The same things were measured in two ways. Each way mixes the same 10 hidden numbers, adds some noise and spreads widely along 6 directions of its own, which tell nothing about the thing.
Some things both ways: the first way, then the second way.
[ -4   4   2 -16   6 -32 -14   1 -10  -7  11  12   6   3  -2  25 -17   3
  17]
[-25  21 -23  28  14  -3  23  19   4 -10   3  -1  -4  14   4  -4   1]

[ -6 -27  -8  11  -6 -15 -13   5  15  16  21  26   2  -5  -2  24 -21  -9
   4]
[  4 -22 -17   3  28   2  33  22  17  15   7  -6 -32  18  14 -16  38]

[  9 -21 -18  12  12   8 -10  18   3   0  11  -8  21 -22  -6  -6  11  -9
  -1]
[ -6 -18 -16   2  16   7   7  -2  16  10  -4  -5 -13  -5   5   1   9]

[ 14   6 -10   9  18  -1 -14  -8 -13  -4   7 -17  -3 -12  -2  -1  19   7
  10]
[ -8  -9  -6 -14  -3  11  26 -10  -4  19   5  -8   7   9  17  -7  13]

[  8   0  -3  -8  -1 -15   1   4  -5   2   6 -14   1  -5   6  -3   8 -19
  20]
[ -4  -5  -1  14   4   3   8  14  -6  -8   4 -10  -6  -6  -9   7  12]

[  4 -18  -2  22 -16   1  -4  -1  19  36  -1  11  -9  -3   5   0  -9   0
 -22]
[  3  -8 -11  -2  -2   0   8   4   1   6  -3   8   3  -4   8  -1   1]

[-10   3  10   5 -23 -14   1  -6  11   9  -4   3  -3  -6  21  -9  -7 -11
  13]
[ 12   0  -3   5  -7  -7  15   7 -10   9  11  12  -4  11   5  -2 -14]

[ -8  -1  12  13  -7 -23 -15 -11   9  14   7  12 -12  -1   4   3 -13   4
   9]
[ -7  30  -6  12 -23   0  10  -5  -9  -1   9   6  12  15  -1   3 -23]

[  5  10  -3  -1   9  -1  -6 -11 -11  -3   7 -14   4 -16  15  10   7  -5
  13]
[  1  23   0   7  -9  13   6  -3 -15 -11   0  -1   9  13 -12   3  -2]

[  6   5 -17 -22  -2 -19   5   2   5 -17   3 -20   8  -5  -8   8   4  -6
   6]
[  6 -16  11   7  -1 -15  29  13  10  21  15  -3 -11  -4  13  -5 -10]

[ 0 -3 -4 -5 12 -3 -6  0  3  6  9  1  3 -3 -4 12  0 -9 -1]
[ -2  -9 -12   6  -1   4   2 -10  -8  11   3  -5  15 -10  -3  10  -5]

[ -7   5  -6 -13  14 -23 -14   4  -5 -11  11  -1   6  -4 -11  12  -4  -7
  -2]
[ -8  -2  -3  11   3  -3  10   5   5  -2   8   0   3   1  -3   4 -15]

[  9  22  -7  -3  16 -11  -8   0 -22 -16   8 -18   7 -15  -4  -8  14   6
  11]
[ -4 -10  -8  -5  13  -8 -11 -12   7  18  -7 -11 -11   7   9   1  -3]

[  2  -1  -9  -3   1 -11  -2   7  -2   0   1   4  -3  -4  -1   7   1  -5
   2]
[ -6 -16   7  -8  10  -1   6  -2   0   2  -5  -1  -8   3  -1   8   5]

[ -2  14  18   5   8 -12  -7 -16   2   1   2  17  -5  -3  12  18 -13   4
  27]
[ -3   6   1   7   4  -6  22  11   8   6   6  -9 -11  11   7 -11  -5]

[  7  -6  -7  -3  -6   4   3  -2   3   0   2 -12   4  -9   0  -5   7  -5
   8]
[-4  1  0  2 -2 -4  6  2  5  1  0 -7 -3  6 -5  6  2]

[ -1   0 -21  -4 -11 -25   5  -2  22   6  12  -3 -17  -1  -3  30  -2  -9
 -11]
[ -4  -4  20  -6   1  -5   7  14   7  -6  -1 -10 -13   1   1  -5   4]

[  3   7   7  -5  -6 -20  -2   6   2  16   4   2 -14   6   2  -1   0 -13
   2]
[  5  -2   2   8 -10   3   4   4  -9  -3   4   5  -4  -2  -9  10   0]

[ 11  -4  19  14  -6  -6   1   6   6  17 -14 -16  -7 -17  27 -18  11  -4
  21]
[ 4 -3  4 12  3  7 21  4  3  4  3  0 -7 -7  2  7 -5]

[  5   1  22  16  26 -15 -35 -18 -21   5   4   8  -3  -2  -7 -15 -10  -3
  19]
[-13   2  -7  16 -10   3   9  -1  -3  -5  16 -10  18   3 -12   8 -13]

[ 16  -3  -1   0   7   9   6   5  -4  -2   0 -15   3 -15  -1  -3   8  -1
  11]
[-1  8 19 -2 -8  0 18  7 14 -8 -8  2 -8 -1  2 11 -4]

[  3  19 -12 -18 -18  -2  15   2   2   4   9 -14 -13   0   2  10  10  -2
 -10]
[ 12  15   6 -11 -24  -1  -1  -5  -9   0  -8  12   5   6   0   9  -8]

[ 24 -10 -12  -2  -8 -13  -9   9   0   9   8  -6  -8   5 -24  -1  -3  -1
  -9]
[  8  -4  18  -1 -31 -14   7  -5  15  17   1  14 -27   6   9  13  -2]

[  3  -8 -36 -28  -2 -32  -7  12  -2 -13  25  -9   2  -2 -16  47 -11 -10
 -14]
[ -1   6   2   3  -7   2   8 -10  -9  10  -2  11 -14  21   7  13   9]

[  5  -1   7 -15  34   6 -19   1  -6  -2  20  10   1   7 -36  13 -11  -7
  -8]
[ -8   5 -10   9 -10   8   2 -16   8   1   6  -8   3  19 -12  23   1]

[  8  -9  -8  18  19 -12 -13  13 -14   4  19   1  11 -18 -12 -14   3  -8
   4]
[ 15  -1  10  -2 -12   6   3 -11  -1  11  -1   9  -8  -2   0  11 -10]

[  3  16  -2  -6  11 -13  -3   8 -13 -11   8  -5  15 -13   1  -5   5 -11
  14]
[  9 -14  -6   7   8  -4   4   2   1  13   2  -2 -14   0   4   1  -7]

[  2  -3  -2  -7   3  -4   5 -11   9  11   2  -4   4  -2   2   8  -3  -7
   2]
[ 11 -11   9   1   7 -13  14  13   2  16   4   0  -9  -5   4  -3   8]

[ -9   0 -16 -21   1 -22  -7  27  -5  -5  16   5  10  -4  -9  17  -6 -10
 -18]
[  8  -7   2  11   6  -9 -20  -6  11  -5  -7  16 -15  -5 -20  17 -22]

Other things, the second way, with their names:
K539: [-13   5   5  -7  -6   7  -5  -3  -1  -3  -7 -26  -2   2  13   1  -4]
K900: [  5  15   4   7 -21  -4  -1  -2  -7   0   6   4   5   2 -13   7 -11]
K652: [ 19  -3   9  -1 -26 -11   2 -19  -4  29   1  22  -5  -5   5   8 -19]
K482: [  5 -18 -10  -7  -7 -14  -7  -2  10  16  -9  12 -14  -4   9   2   4]
K600: [  2  -4  -5   9   1   9  16  10   1  -3  12 -22  13  -4  -9  -7  -3]
K902: [ -8  16  -3   7  -1   7  14  -3   7  -3  -2  -6  10   8   2   4 -11]
K773: [-23 -37 -17   6  36  -3 -14  20  23 -12 -10 -26 -20 -10   6   8  16]
K787: [  7 -24  -9   7   5  -7  40  23  -8  16   9  12   4 -16  21 -10   0]
K405: [ 0  3 -4  8 -7  8 38 14 -4 -1 13  1  7 12  4  1  9]
K158: [ -8  -5 -12   6  13   3   4   3  17  -8  -5   7   3  -5   6   8 -21]
K715: [ -1   4   3   8  -9  -9  11   8   4   2   2   3  -1  -5   2   3 -11]
K552: [  2   3   4   6  10   9   4  -5  -2  -2   2 -18   7   1 -20   8  -4]
K530: [-32  -2  -6   6  14   3 -17 -14 -13  -7  -5 -27  20  -1  -9  21  -6]
K771: [  4 -14  26 -14  -7 -11 -16 -20   6  13  -5  -5  -7  -5 -14  15 -15]
K551: [ -7  18 -10   9  -5   3  -3  -6  -8  -5 -10  17  -7  13   4  12  -8]
K960: [ 28 -18  20   6  -9  -7  13   8  13   8  12  10 -20  -2 -12   3 -14]
K339: [-9 12 -2  1  5 10 17 -5  2 -2 -8 14  2  8  4 17  5]
K185: [-15 -37 -14   7  11  -7  -3   5  -4   4   8 -10   5 -19  -6   4  -4]
K823: [  4 -18  -3   0   2   7  38  20  13  -4  11   1   6  -2   1  -4   5]
K52: [  6 -25  -2  -5   8 -14  -7  -5   7  30  -3  -7 -27  -1  12   4  11]
K753: [ -9  11 -11  -4   8  10  15 -19   1  10  -6  13  10   8  -2   7  -2]
K979: [-21   9   2  11   3  -3   1  -1   3  -9  -3  -9  14 -13  -8  14 -20]
K922: [-12   3  -6   4  17   3  -9   2   6 -13  -5 -14  10   0  -8  12  -9]
K862: [ -5   9   2   2  -1   2 -14   4   6 -17   0 -19   7   0 -18   3 -14]
K982: [-9 -1 -2  4 -4  3  2  2 -1 -4 -2 -5  4 -5 -1 10  1]
K211: [  9  -7  12  -7  -7  -3   8   0  -6  13   3   0  -2  -1  17   5 -12]
K615: [  7  16  11  -2 -24  -5  10  -3  -5   5   4  11   9   7   2   5 -19]
K336: [ -4   0 -13  -7  10  16  28   2   0   6  -4   0   9   2  13  -4  11]
K871: [ -4  12  18 -20   7  -1  -1   9   8 -24 -14  16   5   9  -9   9  -4]
K11: [ -2  -7  -2  22   3  -6  21  10  -4   1  14   9   6  -7 -14   5  -9]
K853: [-35   4  -1   8  10 -18   5  30  12 -24  -8  -8  10 -17   2   1  -6]
K930: [  1 -13   3  12   4 -13  -4   7  -6   4  12  -9  -3  -7 -10  -5 -19]
K235: [ 14  13   5  12 -12  -3  20   0   2  14   3  21 -13   8   1   5  -1]
K431: [  4  -4   4  -7 -15  -7   0   1  -8   6   1  -5   6  -1   9  -4 -19]
K173: [ -3 -12 -18  15  24  -6 -10   6   8   9   2 -15 -15   2  -7   0  14]
K278: [-5 -3 -2 -3  0  0 14 -4  6  7 -4  6  9 -6  1  4 -3]
K79: [ -3  -8   5   2   8   3  -7 -20   5  10  -9  -2  -4 -10 -14   6  -5]
K996: [  1  -7   7   1 -17   2   5  -5  -7  10   5 -11  -4  -7  -2   2  -1]
K646: [ 12  -3  17   3  -4  -5  21   7 -13   5  -4  22   2 -11   4   9  -9]
K903: [-19   4  -7   9  16  -2   3   3   1  -7  -6  -5   4   5   0  11   0]
K623: [  0 -17   0  11  -9 -14 -13  -1  -4  10   1  -4  -9 -13  11   8 -25]
K30: [-15   1 -20   9  15  15  -3  -3  13 -15  -5 -23  18  -5 -12   6 -11]
K952: [  4   0  21  -2 -14   6  17  -2  -5   1   1   0   0  -8  -8   6  -2]
K685: [ -2 -10  -5   1   8  -3   4  -1  11   7   0  -7  -4  -3  -5  -1  -2]
K938: [-15   7 -11   5   4  12  -9  -8  -5 -12   1   3   7   3 -11   8 -14]
K698: [-13   8   8   9   3  -5   9   8  -4  -8   8  -5   9   0 -13   0  -8]
K265: [  9 -22   2  -5   0  -9   4   7  -5  15   3  -3 -14  -3  11  -9  -1]
K51: [  1  14   3   1   5   8  -2 -15  -5  11  -1 -16  -9  17  -1   5  -5]
K920: [  0 -36  -7  -1   7 -14 -12   0  -2  26   3 -28  -8 -12   0   3  23]
K966: [  8   8  19  -4 -35  -4  23  -5  -4   6   5  25   1   6   6  13 -15]
K111: [  2   1   8   8 -17  -3   6  -4  -6   9   4  -8   4 -10   2   6 -19]
K566: [ -7   4 -17  10   5  13  12   6   0  -8   6 -15  12   2  -7   3   2]
K167: [ -7 -15  13   6  16  -9  24  19  20  -7  13   5 -10   1  -7  -1 -11]
K127: [-18 -18 -17   4   9  -6  28  16  -8   7   4   7   8  -2  32  -1  -5]
K951: [  4  -8  -1   6   7   1   6  -6   3   5   8  -4   9  -1 -14   3 -17]
K47: [ -5  -8   8   4   6 -15  -4  -2  11  11   1  -9 -11  -3   3   3 -16]
K182: [ -2  13   8   3 -12  10  25  -1  11   0  -7   7   9 -10   8  10 -10]
K80: [ 5  8 -5  4 -1 -1  2 -9 -2 13  2 -4  4  3 -7  0 -6]
K558: [ -6  -8  -6   1  13   6  15 -18  -6  22   4 -10  12   4  -3   2   4]
K160: [  4  11  -2  -8 -26  -7 -13 -10  -5  11  -8   5   7  -3  15   2 -15]
K741: [  1  -4   3   8 -11 -12 -14 -10  23   8  -6  -9 -16  -3 -10  14  -7]
K641: [  8 -12  -2   0   3   7  16  -9   8  14   0   9 -13   2  -6   6   9]
K155: [  6 -22 -19   2  -6  -9  -8  -5   1  23  -6  -3 -10 -11  26   6 -10]
K4: [ 10  13   6  -1 -17   3  -4 -19 -22   8  10   6   7  23 -11  10 -15]
K343: [ -2 -14  13   9  17 -10  11  18  17  -7   9 -15  -5  -5 -19  -4   0]
K296: [ -5   0   3   6   5  -1  15  -5 -10  12  -1  -3   0   5   8   7  -5]
K926: [-19   0 -12  -3  -8  12   8   2 -18 -12  -3  -1  23  -9   5   4  -5]
K775: [ -4  12  -3   4 -21  -5   5  -9  -2   4  -5   9   1   9   4  14 -11]
K647: [  0  11   5   6  -3  -4 -10  -8   5   1  -5   0  -5   0 -14  14 -10]
K164: [-23  23 -22  19  -3   8  10   9  -1 -21  -4  -5  20   1   0  12  -8]
K565: [  0  -1  24   9   3 -12   6  12  17 -11   4   2 -15   2 -29  14   5]
K645: [  4 -13   4   0   6  -8   8   3  -6  11  -6  14 -15 -10   8   6  -5]
K135: [-19  -1 -10   9  11   5  11   2   6  -7  -5  -1   7  -6   0  10  -3]
K627: [  2  -1  -1  -2  16  14   5 -16  -5   7   1  -9  -2  16 -18   7  10]
K69: [  5 -17   3   5  -8  -4  15   3  27   4   7  -7  -1  -7  -8   2  -9]
K617: [ -9  -4  14   1  -1  -9  22  14  12  -5  -1  13   2 -16   8  -1 -19]
K739: [ 14  -5  19 -14 -14   2  20  -7  -6  10   2  25   1   0   0   3  -8]
K22: [ -8  -2   4  14  -5 -14   4   6   7   2   0   1  11 -26   4  10 -30]
K630: [ 2  0  3  3  0  9 20  0 -2  2  0  4  6 -5 -2  6 -3]
K699: [  4   6  12  14 -26   2  11  10  -9 -12  12  -7  13 -12 -15   4 -22]
K662: [  2  13   8 -17 -14   1  22 -11  13  12  -5  12   6  13  14   2  -7]
K379: [  9  15  11   7 -22  -5  -5  -6  18  -7  -4   9 -20   2 -16   9 -29]
K580: [-11 -36  -3 -14  23 -13 -22  -6  17  10 -10 -17  -9 -11  -3   2   3]
K865: [-19 -36 -14  -4   9   8   7 -10 -17  13  11 -23  24 -11   1   6   4]
K477: [  7  -9 -13  11   3   1  21   2  -1  21   9  -4  -3   0   8  -4   1]
K445: [  9   7   3   7 -14   0  22  -1  10   1   3  11  -4   7 -13   3  -9]
K456: [ 17   6   2  11 -14   3   7 -13  -1  15  11   1   4   1 -13   6 -18]
K602: [  1   6   8   8  -3 -10 -17  -4  17   2  -8  -5  -8 -12  -8   7 -19]
K109: [ 12   1  18   1  -9 -10  11  12  13  -7   0  13  -2  -6  -4   5 -23]
K913: [ 11   8  -2  -2 -17   6  -5  -3  -2  -5  -2   0   5   0  -8   6  -9]
K479: [ 28 -19   6   0 -17  -6   9  -7   6  27  12   5  -3  -8   3   0 -22]
K549: [ 12  -2  15  -2   3 -17   9  17  22   0   3   6 -18   5  -6  -2  -8]
K349: [ 32   2   3   4 -17   2  24  -1   0  16  10  14   7   2   4   0 -21]
K159: [  3 -12 -11   8  -1   2  15   0   9   4   4  -4   8  -2  -3   9  -8]
K75: [-20  28 -20  26   8   6   7  28   8 -35  -3 -16  11   6  -4  12  -3]
K219: [ 18   4  12   7 -19  -3   7   8   1  -2  13  -8   1  -1 -12  -7 -29]
K701: [ 2  3 -5  7 -3  4 16 -1 -5  9  1  8  0 -1  4  4  3]
K299: [  4 -25  11 -16 -14  -9   3  14   7  -3   6   6 -10  -1  -1  -4   5]
K77: [  5 -24  10 -16  -5 -13  -3 -19   0  30  -2  -2  11 -12  10  15 -16]
K734: [ -3 -13 -10   2   4  -6   7   6   4  11  -7   2  -3 -11  16   1   3]
K114: [-13 -18  -7   7  13  -7  -4  -3   2   6  -1  -6  -2  -8   1  12  -9]

Some of these things the first way, each followed by its name:
[  1  11  22 -14  13   7   0 -15   7   3   2 -13  -3  -7   2   6  -8 -16
   3] | K75
[-14   9  -5 -11   2  -3  -3  -7 -15  -7   6 -27  -9 -16  14  -1  16  -2
   2] | K871
[  0   5   0  -1   6  -4   7   5   2   2   5 -10   1 -14   6  -3  12  -2
  12] | K552
[ -3  -2 -16 -16  13 -15  -7  -4   0  -7  11  -3   6  -4 -11  23  -4  -5
  -4] | K343
[-13  -5   8   7  25  -7 -22   9  -4  -3  11  10   8 -17  -4   4 -10  -9
  -3] | K158
[ -7  -2   8 -10  11   6   0  -5  12   3   1  -2   1 -11  24  28   2 -14
  18] | K630
[ -3   4   5  -6  -1 -12   4  -1  27  19   9  18 -12  10  -9  21 -10 -13
  -3] | K52
[  2   8   5  -2  -1 -14  -5   7   4   2  14  21  -3  -1  -1  20 -17 -17
  10] | K155
[ -9  12  -4  -5  -6 -25  -9  -8  -8  -5  12 -12  -6  -9   9   2   4  -6
  10] | K4
[-14   2 -16 -32 -17 -37   5  17  27  -1   9  -1 -18   8  -1  42  -8 -12
 -15] | K114
[ -5  10 -13   1   0 -13  -2   0  -2 -11  18 -21   0 -19   2  -8  15 -12
   9] | K862
[ -7   2 -12 -18 -15 -23   0   8  21   5  -2   0 -11  10   4  14   2 -21
 -10] | K185
[-13 -17  -9  10 -14  -7 -13 -11  28  21  12  23 -17   8  -3  20 -16 -26
 -13] | K299
[  0  -3  25  15  21  27 -10 -19   3   5  -3  -5  10 -19  19 -14   5 -18
  30] | K566
[  0  -4  12 -17   0   0   2  -5   8  12  -6 -12  -7   5   5  -1   4  -7
   7] | K565
[  5 -13 -11  -6   1  -1  -6  17  -8  -5  13   2  12 -10 -12   4  -5  -3
  -1] | K159
[  3 -10  -9  -3   1 -13 -13  16   6  11  18  25 -10   9 -25  27 -18   7
 -18] | K69
[  4 -22  -6   3 -34  -3   2   2   9   5   0  -8  -3 -11  21   5  -5  -2
  17] | K775
[ -7   0 -14 -12  14   9   8   6  14  -4   9  -6  11 -13   0  18  12  -8
  -1] | K627
[  0   4   1   2   4  -5  -9  -4  -5   7  10  -6 -19  -7  -2  13   4  22
  -1] | K662
[ 10   0  -5   4  13  -3  -9  -3 -17  -4  -4 -23   7 -17  10  -9  19  15
  16] | K558
[  9  16 -11   5   3  -4  -3 -12 -13 -13   5  -6   8 -14   1  -3   2  -8
  10] | K431
[ 10 -13 -29  -1   4  -2  -3  14   0  -1   4 -18  12 -18   9  18  16   6
  -4] | K79
[  1  -6   0  -3   7 -18 -10  10   0   7   4  -3  -8  -4   0   9   0   1
  -2] | K135
[ -3  -9  -2  -2  16 -14  -3   3  12   4   7  10   3  -2 -17   9  -6  -2
  -2] | K979
[  7   3  -5 -14   3   5   0  13  -6  -1   7  15   9   3  -9  15  -4   7
   1] | K445
[  5   0 -11 -11   6  -5  -5   5 -10  -2   5 -11   1  -6   1  10  10   9
   1] | K278
[  2  12   6 -11  13   0   0   2  -3   0   5 -11   3  -6  -2  -4  11  -3
   9] | K647
[ -4   8   8  -9  23   7 -13 -10 -30 -26   6 -11  22 -22  16   0   2 -14
  37] | K109
[  3  12 -18 -42   0  -3  22   4  10  -2  -6 -19   4   0   7  35   4 -13
 -18] | K646
[-10 -22  -9  -4 -13 -15  -6   8  35   8  10   3 -12  -6   6  35 -17 -31
 -11] | K773
[  1   4   3  11  12 -12 -13  -8  -5   4  14   4  -2 -10   3   6  -2  -5
  13] | K600
[ -1   6  -1  -1  15 -34 -18  -2   1  -3  15  28   1   2 -13  31 -31 -22
  -2] | K623
[ 6 -1  5 -3 15  4 -5 -6  5 13  0 -4  3 -4  6 10  2 -7  1] | K701
[  0  11   8   9   4  -8 -17 -23 -11   4  15   3 -12  -9  16  19  -7  -4
  20] | K160
[  4  -3  -6  -7   4 -11  -4 -13  -3  -3  -3  -7   3  -1  -5   2  -2  -2
   6] | K853
[ -8  -2  31  17  -2  -6 -12  -9   9  21  -1   6 -11  -8  30  -1  -4  -2
  26] | K456
[  6   1   1 -12  -1 -20  -6   5 -10   6 -10 -10   6   4   1 -11   4   0
  -1] | K11
[ 13  -2 -23 -10   5  -9   3   8  -1  -1  10  -8  12  -3 -29  -3   2  -2
 -18] | K715
[ 11   8  -1   2   3 -12  -3  -4  -4   1   4  -3   1  -5  -1  -6   3 -15
  14] | K699
[ -5   5  -6 -19 -14 -32   8   9  18  20   3  26 -12  18  -4  34 -21  -4
 -20] | K787
[-14 -16  11  14  -2 -17 -11 -23  21  21  -3  14 -11   0  16  14 -15  -4
   9] | K698
[ 13  23  15 -16 -12 -15   5 -16   0  16  -5 -18 -30  14  14   1  13  -6
  19] | K920
[ -3 -10  -7   4  -1 -12   7  15   9   8   4  20  14  -6   0  -4  -5 -15
   6] | K645
[-12 -17  10  18   1 -17 -14  -4  19  20  15  22  -9  -9  11  22 -18  -3
  10] | K602
[  3   9  -8 -18  21  16   3  -9 -11 -25   0 -31  17 -17  -2  -5  20  -9
  16] | K77
[ -3  11  -3 -17 -16 -19   2  -4   4   3   8 -18 -12   2  11   5  10  -8
  10] | K900
[  4  19  10   0  -8 -11   2  23  -2   0   6   9  -5  -3   2 -12   8   3
  17] | K379
[-2  4 -5 -1  8  5 -4 -5 11  4 -1  2 -5 -3 -1  8  5 -5 -8] | K580
[ -2  17  -9  -8   6 -25  -3  -5   0 -10   3  -1  11  -3  -3   1  -1 -14
   3] | K930
